There are 9 hidden switches. A switch that is on adds its own fixed numbers to the row, and there is some noise. The rows also spread widely along 12 directions, which tell nothing about the answers.
Known rows, each followed by its switches (1 for on, 0 for off):
[-25 -22  10 -15  -6   1  23  22   3  24  15  10 -47  -9  23  11  38  16
 -31  18  -9  42   3  12 -32  27 -16 -55 -29  17 -35  65  13  14]  0 1 0 1 0 0 0 0 0
[-45 -12  57 -25  40  25  33   0 -12 -17  18  25  17 -29  26 -67  43  -1
 -24  16   9  -3   0  43 -27  14  17  -4 -16   1 -26  19   5   0]  1 0 1 0 1 0 1 1 0
[  0  -3 -13   0 -25  -1  -3 -19 -15 -10  31  17 -54   2  27  29  14 -17
 -40  13 -16  17 -37  11 -16  36   5 -29 -21 -29 -23 -17  15  40]  1 1 0 0 0 0 0 0 0
[-23 -33  39 -18 -14  -4  11 -39  -8  11  56  17   9 -10 -14  14  13   2
 -27  19   8   0 -36   9   6  16 -10 -50  -7  11   8 -23  14  -2]  0 1 0 0 1 1 1 0 0
[-50  10  40   6  41  25  25   7  -9   4  -2  -8  -1 -23  42 -60  19 -14
 -17 -14  -2 -11   3   7  -2 -23  -2  20 -17   6   4 -16  -4   8]  0 0 1 0 0 0 1 0 0
[-34 -22  -9 -36  28   9  10  28 -27 -26  38  46  42 -16  38 -31  21 -28
 -30   4  21 -50 -28   3  21  20  30  36  13  -3  20  11   4  40]  0 1 1 1 1 0 1 1 1
[-56  -5  35  25  -9  10   9 -29   5  18   9  35 -58 -31  58   4  39 -19
 -44   9 -22  21 -28  -2  -7   1 -16 -33 -23  -2   5  13  22  27]  0 1 0 1 0 1 1 1 0
[-43 -27   5 -38   7  16  22 -18 -13 -17  58   5  23  15  42 -27  33 -14
  -8 -10  24 -21 -13  28 -16  23  36  23 -17 -16  -2   1  17  22]  1 1 1 1 1 0 1 1 0
[-42  27 -25  16 -11   5 -15  17  -5  39  18   6 -38 -18  57  21  -5   4
 -62   0  -4 -13 -42 -44  19  12   9 -30 -22 -14  -4 -30 -22  29]  0 0 1 0 0 1 0 1 0
[-57 -24   6 -23  39  14   5  55 -16  20   9  39  -6 -21  59  -4  17  45
 -56  18  30   6 -17 -17  38  10   0 -22 -27  -3 -18  44 -15  12]  1 0 0 1 1 1 1 1 0
[-64 -35  11 -34 -22  29   4  10  15  43  58  31  -9 -22  46  21  -2  15
 -63  22  13   7 -24 -29 -13  38 -13 -58 -39  29  -3  38 -13   9]  0 1 1 0 0 0 1 1 1
[-25  15  13  -2  18   5  25  10   1   8 -21   7  -9 -18  43 -56  48 -26
  -7  -6 -15 -14  -2  18 -21   3   6  16   7  34  28  53  26  43]  0 1 1 0 1 0 0 1 0
[-49 -25   6 -45 -39  16  12  24  22  88   8 -14   7 -21  48 -19  32  41
 -51   6  33 -16  -7 -21 -11  27   2 -55 -18  49  17  69  -3  40]  0 1 1 1 0 1 1 1 1
[-30 -39   3  -6  -6 -24  17  37 -14   7  36  16 -35  31   4  37   8   9
 -56  43  11  20 -28   2  22  27   2 -39 -31 -35 -48  -8  -7   5]  0 1 0 0 0 1 1 0 1
[  0 -40 -11 -28 -10 -46  23  25 -18  34  54 -11  13  -3 -19  -9  22  21
 -22  20   7 -14   5   7 -29  50 -15 -38  -1  41 -24  21  -1  15]  0 0 0 1 1 0 0 1 1
[-13  15  32  13 -18 -34  26  -7  -7  56 -13  -3 -12 -12 -14   9  48  21
 -35  15  17  -1 -40  11  24 -11   8 -57  -1 -11   7 -17   7   6]  0 1 0 1 0 0 1 0 0
[-27 -27  33 -32  40   5   6   1 -26  26  36  17  48 -50   9 -11  12  46
 -26  -3  28 -23 -10  -8  30  -1 -17 -35   1  24  11 -19 -15  -2]  0 0 0 1 1 0 1 1 0
[ -5 -18  25  18  12 -55  45   2   0  43 -15  -8 -30  31   9  18  78  16
   8  -4  -3  25 -15  35  -7  -5  -2 -17 -11  -6  -9  33  35  17]  0 1 0 0 1 1 0 1 1
[-26  -5  36 -36  -3  71  15 -30   5  10   3  25   4 -34  61 -10  54   6
  -5 -34   2  14 -26  29 -32   4  26 -20 -21  -1   5  33  27  47]  0 1 1 0 0 1 0 0 1
[-16 -54  19  -6  -9 -22  18 -40  -8 -26  35 -32 -49  36  15 -12  13 -31
 -21  18  -2  -1   4  29 -32  22  -1   4 -22 -22 -11 -42  20  40]  1 1 1 0 1 1 0 0 0
[-65  32  17   9   5  51  -2   5   6   7  -2  16  -8 -31  62 -28 -13  -6
 -41  -8  -3 -19 -27 -23  12 -10   4   4  -6  -1  29  -9  -6  21]  0 0 0 0 1 0 0 1 0
[-51  23  -7   9  28  27  -1  26 -14  22  -1  23 -37 -50  76 -41  27 -11
 -46  -8 -22  -2  -9 -23 -11  11  -4  -2 -29  14 -19  12  -9  37]  0 0 1 0 1 1 1 0 0
[-30  -3  25  10  34 -23  12  32  -5  51 -13  44 -15 -34  17   3  42  16
 -27  12  -3   8 -34 -17  40  -8 -21 -46  -2  39  26  62   0  -1]  0 0 1 0 0 1 1 0 0
[-28 -19 -11 -27  21  18 -11  19 -18 -10  23  15   5 -29  49 -17 -11  -3
 -44  -2  13 -36 -10 -22  18  14   2   5   7   7  27 -10  -6  54]  0 0 1 1 1 0 0 1 0
[-81 -10  25 -28 -21  44  18 -13  13  12  35  12  24 -12  59 -61  12 -18
 -42   8  21 -36 -22   5 -21  22  25   3 -16   9  16  15   2  21]  1 1 1 0 1 1 1 1 1
[ -9   9 -23  -8 -14 -40  14 -13 -23  27  71  -3  41  -3 -10 -31  21 -11
   2   4  -7 -43 -24  -3 -16  44   1  -1  11  46  14  -2  10  -3]  1 0 0 0 1 0 1 1 0
[-20   5  21   9   3 -14  17  -5  -8 -12   9  35  -2   4   9 -13  26 -33
 -19  17  -5 -15 -40  17  22   2   6   7  13  -3  31  12  25  23]  0 1 0 0 1 0 1 1 0
[-23 -52  48 -43  -5  20   8 -39  10  20  21  -7   0   9  17  10  22  40
 -26   2  38   9 -22  22   1   7  16 -41 -23  -9  14   0  16  24]  1 0 1 0 1 0 1 1 0

New rows. What belongs after each?
[-52  -8  16 -25  20  63  15   8   3 -29  -3  34  -2 -17  89 -50  37 -35
 -14 -20  -5  -7  -7  24 -33  11  29  39 -14  -1   8  58  29  62]  0 1 1 0 1 1 0 1 1
[-28 -41  16 -39  -6 -15  12  27 -11  50  22 -12  25 -15   3 -19  -2  37
 -57  31  32 -34  -5 -13  18  24 -18 -44  -1  30   3   1 -19  20]  0 1 0 0 1 1 1 1 1
[  7 -24   6 -24  35 -37  13  65 -37  -8  16  18  14 -15 -21 -32   1  17
 -47  54   7 -23   0   9  16  35 -14 -26  25  22 -23  28 -12  18]  0 0 0 0 1 1 0 1 0
[  3 -13   2   3 -34 -36  -1 -51  -7  52  18   3  -3 -22   1  12  38  -7
 -13  -9  -3 -30 -48 -12  22   5 -13 -31  21  35  64  -5  31  47]  0 1 0 1 1 1 1 0 0
[-15 -36 -18 -10 -29  -8  -1  -2   4  35  43 -28 -55  27  23  37  -4  23
 -34   6  -5  30  -5 -18 -26  35 -17 -43 -35   7 -30   2   5  24]  0 0 0 0 1 1 0 0 0
[-41   9   2  31  15 -33  27   9  -2  49   1 -25 -38   4  47 -37  55 -10
  -8 -10 -24   0   3  -1 -25   3  -3  11 -27  18 -10  15  16  22]  0 0 1 0 1 1 1 1 0
[-10  27  -2  -2 -22 -20  13  11  -9  61 -17 -20  13 -14  -1 -17  24  34
 -35   1  28 -34 -37 -10  37  -5  20 -34  14   1  24 -22  -4  26]  0 0 0 1 1 0 1 0 0
[  2  -2  15   3  21 -11   8  19 -13  15  -9  22 -22   1  17  24  34  26
 -20   3  -3  22 -31  11  19   1   4 -27  -4 -12  -9  20  17  26]  0 0 0 0 0 1 0 1 0
[ 14 -41  19 -31  19  -1  -7 -27 -26 -27  27  14  34 -23   3 -11  -4  -8
 -14  -4   9 -41 -21   3  28   7 -17   2  36  23  56 -22  20  54]  0 1 0 0 1 1 0 1 0
[-10  33  -1   0 -20  18  16   0  -4  -5  13 -21 -17  20  24 -16  17  -3
 -23  -1  -1   1 -16  29 -29  18  41  -4 -15 -40 -37 -30  11  29]  0 0 0 0 0 0 0 1 0
[-11  28  -3  20 -19 -15   7  -1  -6  30   5  11 -14 -49  22 -53  28 -38
 -39  12 -36 -34 -16  -2 -34  34  -9 -19   9  44  11   5   3  46]  0 0 1 0 0 0 0 1 1
[-83  18  24  31  31   3  23   3  -9  -7  12  49 -22 -33  63 -36  44 -48
 -27   0 -22 -10 -23  -1  -5  -7   4  15 -10   7   9  24  13   5]  0 1 1 1 1 1 0 1 0
[-93  16  -4  18  -9   5  16  23 -11 -20  62  61   8  -5  39  -4  -2 -46
 -49  21   2 -33 -56 -21  20  21  23   6  -4 -16   2  -7  -6 -13]  0 1 0 1 1 1 0 1 1
[-28   0 -30   2  22 -32  11  39 -16  59  11  14   1 -18  51  -3  41   7
 -20 -18  -6 -24 -24 -30  17  11  -9  -4  -2  37  21  35  -2  29]  0 1 1 0 1 1 0 1 1
[-56  -5   7  -4  15  13   3  50  -6   2   4  53 -26 -19  34   8   0   9
 -64  33  15   8 -37 -23  43   9   2 -27 -14  -6  -1  34 -10   5]  0 0 0 1 1 0 1 0 0
[-36  20  36  28   5 -25  30  39  17  51 -55   6 -22  -9  12 -31  46  19
 -24  24  -2   4 -17   2  16 -12 -12 -34  12  35  28  80  13  12]  0 0 0 0 1 1 0 1 0
[-58 -13  34 -12  40   5  16  21 -24 -18  16  19  16 -38  27 -73  -1 -16
 -56  36   8 -43   1   1   9  12 -10  -2   7  16   8  -6 -19   9]  1 1 1 0 1 1 0 1 0
[ 11 -21  29 -21  24 -21  23  12 -22 -28  13  -5  28  19 -27 -24   9   4
  -5  19  16 -23  -8  35  10   5  10   5  25  -4   7 -10  15  19]  0 0 0 0 1 0 0 1 0
[-21   0  10 -38 -12  -2   3 -29 -21  23  65  16  65 -35   2 -34  27   9
 -25  -2  23 -52 -40   5   3  28  24 -32  12  28  22 -19  -2  15]  1 0 1 1 0 1 1 1 0
[-37  -5  53  -8 -29  -4  43 -58  16  38  34   0  29 -14   0 -35  62 -13
   8  -8  -5 -16 -25  35 -51  13   9 -30   3  42  26  26  35   1]  0 1 1 0 1 1 0 1 1
[-77 -28  10 -18  13  19  28  20   4  17  16 -14 -17 -36  75 -97  23 -31
 -32   5 -18 -27  44  -5 -66  28 -26  16 -18  61   0  57   1  42]  0 1 1 1 1 1 0 1 1
[-38 -31  -5 -42  -3  34   4  -7  -7 -12  67  19   2   5  41  -7   9 -15
 -26   5   8  -3 -17   6 -22  38  21  -4 -25   4 -15  16  11  24]  0 1 1 0 1 1 1 0 0
[-54 -34  33   8 -45 -25  29  -7  25  62  28 -27 -50  13   9   6  21  18
 -45  29   0  24  -5  -4 -31  21 -21 -58 -41  11 -24  11   3   1]  0 0 0 1 0 0 1 1 1
[-110    3   29   -3    6   30   22   55   32   26    3   24   -1   18
   48  -28   -3    5  -46   28   31   -9  -31  -26   29   -4   20   -8
  -19   17   22   75   -4  -19]  0 0 1 0 1 1 1 1 0
[-16 -25  33 -25   3  19  -1 -35   5  43  14  32  -2 -46  42  -1  50  17
 -16 -10  -6  11 -22   1 -15  16 -14 -47 -13  46  27  56  27  41]  0 0 1 0 1 1 1 1 0
[-22  -5  20  18   5 -22  18 -53 -10  34  22 -27 -11 -16  27 -19  41 -17
   8 -37 -17 -15 -10   1 -17 -15 -19   1  -3  28  35 -38  22  24]  0 1 1 0 1 1 0 0 0
[-23 -44  43 -18  -5 -38  32   2  -2  19  21   6   3  17 -28 -22  35   6
 -38  47  24  -8 -20  30   1  21   9 -39  -4   5  -8  17   8  -3]  1 0 1 0 1 1 1 0 1
[ -9  -6  49  -7  46  -9  20   0 -30 -18   4  31  36 -36  -1 -56  40 -18
 -20  16   4 -35 -20  32  15  -1  13   4  21   5  12 -12   9  23]  0 0 1 0 1 1 1 1 0
[-76  30 -15  26 -14  12   4   5  20  48  21  24 -34 -18  75 -19  18 -30
 -27 -10 -28  -4 -34 -37 -13  18  -1   1 -24  38  29  47  12  13]  0 0 1 0 1 0 1 1 0
[-27  -1  46  -1 -11 -14  29 -25  -5   0  16 -16  22 -11 -25 -38  12 -13
 -20  14  17 -34 -18  20  -1  -6   3 -20  23   8  29 -32   9   5]  0 1 0 1 1 0 0 0 0
[-65 -15  13 -27   0  55  -4  10  -1   7  47  34  10 -40  49  -8 -23   7
 -43  -5   5 -10 -25 -27  -4  21 -10 -23 -19  21   3   6 -13   7]  0 0 0 0 1 1 0 0 1
[-35  -1  54 -15   3  38  21  11   7  -6 -14  -3 -11 -20  24 -54  13   9
 -41  25   5   7   6  27 -26   8  -2 -31  -7   2 -18  27   5  24]  0 0 0 0 0 1 0 1 0
[-74   6  28  12   4  25   5 -40   3   6  45  18  11 -18  44  -7   0 -16
 -16 -23   4 -25 -39 -22  21 -17   3  11 -10   3  48 -41   9   1]  0 0 0 1 1 0 1 1 0
[-26  38 -11 -11  -3  51  16  27  -6  -2 -10  14  -3 -27  56 -55  26  -9
 -20 -15  -9 -11 -12  15 -32  19  31  16  -8  -3 -20  28   6  43]  0 0 0 0 1 0 0 0 1
[ -5 -14  32 -15  17 -29  30  29  -5  67 -13 -28  -3 -15  -8 -32  43  55
 -23  18   9  11  19  20 -16  12 -21 -54  -9  35 -27  36  -1   4]  0 0 0 0 1 0 1 1 0
[  7  26 -19   7 -26 -11   3 -28  -6  15  21 -21   6  22  16  10  21  -5
   8 -32  -3 -24 -40   5   5   5  27  12  12 -10  32 -35  29  43]  0 0 0 0 1 0 0 1 0
[ 23  21 -26  11   1 -40   3  27 -17  44 -24  21 -55   3  31  41  63  23
 -34   4  -6  24 -46  11  18  20  24 -41 -14 -20 -19  32  14  47]  1 0 1 0 0 0 0 1 0
[  7 -47  53 -48  13  -4  28 -15  -6  32  25 -39  27  16 -18   8  35  70
   5  -6  35  16   5  38 -17   2   5 -46 -14   1 -21  -7  15   3]  0 0 0 0 1 1 0 1 0
[-49 -55  41   1  35  -5   6  11 -11 -11  37   8 -23  -2   0  21 -39   9
 -40  25   7   9  -6 -22  34 -10 -44 -23 -14   3  11 -29 -14 -22]  0 0 0 0 1 0 0 0 0
[-68  16  35   5 -38  21  19 -36  17  55   4  10 -39 -47  46 -50  47 -12
 -53  23 -11   0 -21   4 -42  26  -5 -57 -27  34   0  35   9  15]  1 1 1 0 1 1 1 0 0
[-18  12  21 -18  38  30  10  24 -24 -10 -23  33  20 -44  37 -58  33  -6
 -20  -1   4 -23 -15  20  16  -3   9   8  16  10  15  31  13  41]  0 1 0 0 1 1 1 0 0
[ 18   9   5   8 -12 -38  28  13  -5  27 -25  -9 -23   5   4 -22  67   1
  -7  12 -13   2 -11  32 -18  19   9 -23  14  12  -3  52  36  51]  0 0 0 1 0 1 0 1 0
[-30 -14 -10 -26  -6   5  -5  -4 -19   7  65  24  -7 -25  31 -20   5  -9
 -53  26  -6 -15 -20  -7 -21  58   2 -27 -23  13 -22  -3  -7  19]  1 0 1 0 1 0 1 1 0
[-43 -35  40  -7  41  29   5 -12   2  35  -1  -6 -51 -36  54  17  20  40
 -32 -24  -3  42   6  -7  -9 -15 -33 -42 -48   3 -20  -8  -6  15]  0 0 1 0 1 0 0 0 0
[-81  22  38   6  28   8  36  19 -13 -14  34  30  23 -28  23 -70  22 -32
 -27  22  -1 -30  -9  14  -4   2   9  10   0   9  -8   4  -3 -21]  0 1 0 1 1 0 1 1 0
[-84   1  28  -3 -11 -16  44  47  -3  13  12  12   2  12  14 -46  18   6
 -60  53  32 -22 -18  15   2  21  23 -27 -11 -15 -28  24 -18 -15]  1 1 0 1 1 1 0 1 1
[-35   2  31 -32  -1  29   9 -12  -8  18  47  36  77 -41   7 -18   6  16
 -12 -16  22 -42 -48  -2  19   8  10 -25  17  34  39   1   0   0]  0 0 0 0 1 1 0 1 1
[-11 -39  34 -13  57 -33  28  35 -17   0   5  -5   9  12  -7 -32  21   4
 -11  20   9 -10  12  12  13  -5 -16   8   4  22   5  20   4  11]  0 0 1 0 0 0 1 1 0
[-50 -47  22 -16   2 -20  23  18  18  64 -14 -62 -34  21  31  -7  10  45
 -45   7  35  -5  18 -16   9 -15 -18 -28 -18  17  24   7  -6  27]  0 1 1 1 1 0 0 1 0
[-81   3  62   3 -28  28  12 -13  19  37  14  28 -13 -33  19 -10   6  14
 -73  39  17   0 -42  -8  15   2  -4 -76 -19   4   9   8  -5 -15]  0 1 0 0 1 1 1 1 0
[-63 -29  23 -32  53  40   9  31 -13 -19  37  70 -19 -36  67 -14  16  -5
 -45  21   0  20  -8   3  -3  28 -11 -14 -39   6 -26  62  -6   6]  1 1 1 0 0 0 1 1 0
[-13 -31  15   1  18 -45  35  29 -12  -5  10 -25 -37  57  -8  12  20   8
 -19  33   9  20   4  29  -1  12   4  -5 -14 -33 -35  -5  11   8]  0 1 0 0 1 0 0 1 0
[-19  20 -21 -14 -21  21  -5  12  -3  30  -4  -8 -12 -45  53 -54   8  -4
 -39   0  -8 -30  -1 -15 -26  30  -6 -10   6  40  14  28   5  65]  0 0 0 1 1 0 0 1 0
[-49 -38  44  22  -5 -34  17 -12  -1  14  15  -4 -36 -20   8 -46  -3 -26
 -52  42 -19 -16   1  -8 -14  18 -48 -26  -4  35  14  -7  -3   8]  1 0 0 0 1 1 0 1 1
[-36 -11  37 -15 -10  -9  18 -25 -17  32  32  22  38 -35  -2 -16  34  12
 -34   6  29 -30 -45   8  27   0   8 -47   0   3  19 -25  -6  -3]  1 1 0 1 0 1 1 0 1
[-58  14 -18   6 -16  -1  26  25   3  37  27  -2 -37  18  46  11  36  10
 -21  -3   5  19 -21  -2 -18  16  18 -20 -31  -8 -33  31  11   0]  0 1 0 1 1 1 0 0 0
[-19 -33  19 -14 -17  11   5 -41  -1  -9  34  12 -15 -18  27 -33  21 -36
 -21  16 -24  -6  -4  15 -37  34 -18  -6  -1  34  16  27  33  51]  0 1 0 0 1 1 1 1 0
[-12 -65  39 -47   6  18   1   2   0 -16  16  -6  -5   1   6  -2 -14  30
 -44  26  33  -1   5  12   5  16 -10 -25   0  -3   7   2   6  41]  0 0 0 1 1 0 0 1 0
